The groups are shells around one centre, one inside the other: the same stretched ball of 6 dimensions in 8 sizes.
In the rows, 128 means zero.
Known rows, each followed by its group:
[136 105 160 164 123  75  83 153 112 131 117 113 128 147  84 109 147]	M
[132  97 167 120 117 112 109 159 127 107 121 113 133 145  98 105 142]	J
[122  96 153  97 107 140 125 159 137 107  88 113 144 162 118 107 158]	M
[143  96 130 106 109 111  95 143 118 141 108 104 129 172 100 121 161]	C
[149  98 170 151 126  72  87 154 100 128 149 107 115 137  74 113 139]	Y
[137 102 194 134 109 104 129 160  86 118  95  97 130 148 126 122 143]	K
[145 101 118 109 116 104  89 135  92 152  95  91 132 188  83 128 185]	B
[127  98 166 114 109 124 140 161  95 120  74 101 133 163 118 122 176]	C
[130 105 175 117 120 115 116 154  93 105  98  95 144 158  99 111 156]	Y
[114 111 194 155 113 107 108 165 140  91  89 123 155 138 125  92 121]	W
[122 100 159 142 123 103  91 163 159 101 128 132 137 135  84  88 136]	Y
[124  99 164 108  99 135 136 159 119 118  66 108 142 165 140 118 159]	L
[142  97 132 129 130  88  85 147 105 135 131 105 121 160  56 114 174]	M
[144  96 170  87 105 131 148 151  57 129  75  76 130 176 126 140 180]	Y
[135 107 199 146 116  95 101 158 113 101 120 107 141 136 113 104 114]	J
[142 106 167 132 115  96  77 145 129 114 132 107 141 150 101 104 115]	Y
[145 103 179 155 120  76  89 154 104 126 134 107 123 139  93 113 129]	W
[128 101 144 118 117 115  85 151 152 109 120 119 145 155  91  95 139]	L
[106 104 203 133 112 131 126 176 164  67 101 132 156 125 128  81 114]	L
[123 106 172 138 106 112 105 157 139 110  88 118 148 152 127 102 131]	C
[161  87 143 109 122  90 125 149  42 160 121  79  95 167  70 148 203]	L
[144  95 148 135 130  84 107 154  76 138 122  98 112 155  61 124 186]	J
[144 110 195 165 120  71  86 151  92 120 126 100 132 140 101 112 118]	W
[137 103 131 128 121  97  90 143 101 140  99 101 133 173  79 118 177]	K
[123 110 165 154 124  93  84 154 131 108 108 117 147 148  89  95 138]	K
[131 103 199 157 120  89 121 166  94 110 107 108 128 134 106 111 142]	M
[143 102 166 117 115 105 101 147  97 121 115  94 135 160 100 117 145]	K
[134  96 132 119 123 105 109 152  98 135 100 103 125 168  74 119 193]	C
[133 112 176 151 129  85  80 149 106 106 122 103 145 148  80 100 134]	Y
[144 103 148 148 127  75  98 146  63 149 102  91 119 167  70 129 187]	W
[135  95 167 143 131  87 116 165  92 121 125 109 114 139  68 113 173]	B
[120 102 164 121 120 120 119 161 117 103  93 110 143 154  95 103 165]	M
[129 104 188 150 111  98 118 163 108 115  92 111 134 143 121 112 140]	B
[119 102 201 133 113 119 131 172 129  86 101 118 143 132 122  98 130]	J
[115 112 188 142 114 115 107 159 132  90  86 115 159 147 121  94 128]	W
[150  98 139 121 118  93 113 143  53 158  89  82 117 180  86 141 198]	K
[160  98 148 150 134  57  89 144  45 160 134  84 102 159  50 136 185]	B
[136  99 175 144 128  88 104 162 105 112 133 110 123 136  76 106 149]	J
[154  88 150  91 108 116 151 150  36 158  81  73 107 181 107 155 210]	L
[128 101 158 145 122  95  87 159 144 111 126 124 134 141  85  96 138]	C
[127 101 204 119 107 124 139 167 109  94  96 105 140 140 133 110 132]	K
[144 103 136 123 111  98  99 139  82 153  85  90 130 182 100 132 178]	C
[126 103 164 135 121 105 115 158 102 116  92 106 136 155  92 111 169]	J
[114 105 213 145 116 116 117 175 154  68 118 128 151 118 120  82 103]	B
[140  94 171 133 129  92 129 163  66 126 113  95 112 147  73 124 185]	M
[141  99 169 161 128  71 101 160  90 132 128 109 113 139  74 116 160]	L
[158 100 166 148 130  63  93 147  53 146 136  85 108 152  64 131 166]	W
[153 101 173 136 116  83 113 148  53 146 105  83 116 161 100 138 165]	C
[132 103 194 153 122  90 103 165 121 101 130 116 131 127  97  99 123]	K
[125  95 190 100 113 137 151 169 101  92  93 101 137 147 118 112 158]	L
[115 103 178 142 116 112 109 168 153  92 107 130 144 134 108  90 131]	M
[133 101 178 116 101 122 124 155 111 117  86 102 140 159 137 118 140]	J
[134 103 158 128 120 102 119 151  71 131  82  91 132 169  91 125 185]	B
[127 104 130 123 116 111  89 147 133 126  94 113 144 170  91 106 165]	B
[133 106 183 115 105 122 129 152  87 115  74  91 146 165 134 122 150]	W
[144  97 129 123 116  96 116 146  65 161  81  90 116 181  86 139 207]	Y

New rows, each followed by its group:
[160  90 134 115 131  82 110 145  40 159 127  78  99 170  50 143 208]	L
[150  99 142 115 115  98 120 141  44 159  79  76 120 186  94 146 201]	B
[125 107 177 139 121 104 117 158  92 109  86 101 142 155  98 110 163]	B
[142  97 201 119 111 111 152 163  57 118  92  85 122 150 123 133 163]	L
[148 104 152 142 123  78  96 143  62 149 103  87 121 168  80 131 177]	J
[120 104 209 119 107 132 133 168 131  78  98 112 152 136 138  98 116]	W
[157  89 151 117 125  88 113 151  63 146 135  88 102 157  69 135 182]	L
[122  98 185 101 104 142 144 166 121  94  84 108 145 151 136 109 146]	C
[121 103 180 123 112 123 136 162 100 106  74 103 143 156 119 113 163]	M
[132  95 128 114 120 112 101 152 122 129 108 111 129 165  78 111 179]	M
[130  94 158  94 102 138 139 158 110 121  78 102 135 168 128 122 169]	K
[129 100 143 113 116 118 106 151 118 121  96 106 140 167  94 111 168]	J
[155 102 151 148 122  68  79 141  77 152 127  93 117 160  77 127 157]	K
[116  97 159 103 112 140 128 164 139  96  88 117 147 156 110 100 160]	L
[130 106 201 154 120  92  92 164 139  89 139 121 140 122 104  90  99]	L
[128  99 194 127 120 113 138 168  89 100 100 101 132 141 103 112 158]	K
[157  93 120 119 116  87  93 140  82 169 116  93 108 176  78 138 186]	B
[135  93 133  98 107 127 128 151  99 141  76  99 128 179 109 129 192]	M
[152  94 175 116 116  99 139 155  41 141 100  78 111 162 100 143 184]	M
[136  91 185 103 113 125 159 168  70 115  92  92 120 152 113 129 178]	B
[165  91 114 119 121  78  92 136  59 180 121  84  99 181  64 147 200]	L
[136 112 154 160 128  74  69 143 102 130 113 104 139 159  75 108 150]	B
[144  99 119  98 116 112  96 136  90 146  96  89 133 188  83 128 187]	Y
[150  85 117  73 109 128 137 146  66 159  87  82 111 190  93 148 218]	L
[152 107 137 133 115  83  82 132  73 158  97  85 129 182  90 133 170]	B
[167  87 123 105 119  87 120 140  27 183 106  71  92 185  70 160 222]	Y
[125  98 198 135 127 106 138 173  92  94 111 106 128 132  90 107 159]	L
[154  98 156 154 137  59  84 150  70 142 149  96 106 146  46 122 169]	L
[131  97 153 116 127 110 113 157 101 114 113 103 130 156  73 110 176]	B
[160  95 127 114 113  89 110 137  43 177  91  76 108 189  89 153 204]	B
[114 104 187 135 117 119 119 169 141  86 100 122 148 136 112  92 134]	J
[142 113 173 148 112  86  91 141  83 135  90  91 141 166 115 122 141]	Y
[140  95 158 110 121 110 131 155  66 130  97  88 121 165  86 129 191]	J
[143 110 155 151 122  77  71 140  99 134 116  99 136 161  84 113 143]	K
[136 111 181 150 111  91  90 149 111 120 103 105 143 152 119 110 122]	K
[144 109 152 138 113  89  90 137  80 146  87  89 137 177 104 127 160]	L
[155 103 129 126 112  86  84 132  76 165  99  86 124 184  93 137 173]	W
[144 100 174 156 128  72  95 158  92 126 137 106 116 137  73 113 149]	C
[154  95 137 121 127  85  92 143  74 147 131  90 113 165  61 128 180]	C
[139  99 147 149 139  74  88 154  92 129 135 106 117 148  44 110 177]	L
[143  91 165  81 105 135 153 154  64 130  80  80 124 174 122 140 185]	B
[143  98 174 129 123  94 105 156  95 116 132 100 124 144  84 114 147]	K
[133  99 138  90 102 136 127 145  96 135  63  92 142 188 123 129 184]	Y
[126 100 182 145 127  97 100 168 138  93 139 124 132 125  82  91 130]	L
[153  97 116 109 109 100  96 134  81 169  92  88 120 190  95 140 188]	W
[128  97 154 121 115 115  96 159 155 107 126 124 136 145  98  97 135]	Y
[142 107 169 160 129  70  89 149  77 132 117  97 126 151  74 117 158]	J
[146  93 153  98 115 115 125 151  79 132 107  89 121 166  94 130 178]	J
[144 104 153 132 114  93  78 143 119 129 123 105 135 158  97 112 134]	K
[150  93 167  90 105 123 133 150  77 131 101  84 124 167 121 135 162]	L
[128 106 193 117 101 127 114 156 134  95  97 109 154 149 145 103 110]	B
[125 109 192 158 126  90  89 161 131  91 128 118 145 129  92  90 116]	J
[117 102 167 101 101 146 126 159 146  96  76 114 157 161 138 102 140]	B
[146 101 133 115 103 106  88 138 114 149  97 100 134 178 115 125 152]	L
[137  91 178 121 117 108 148 168  75 123 101  98 112 147 100 127 181]	L
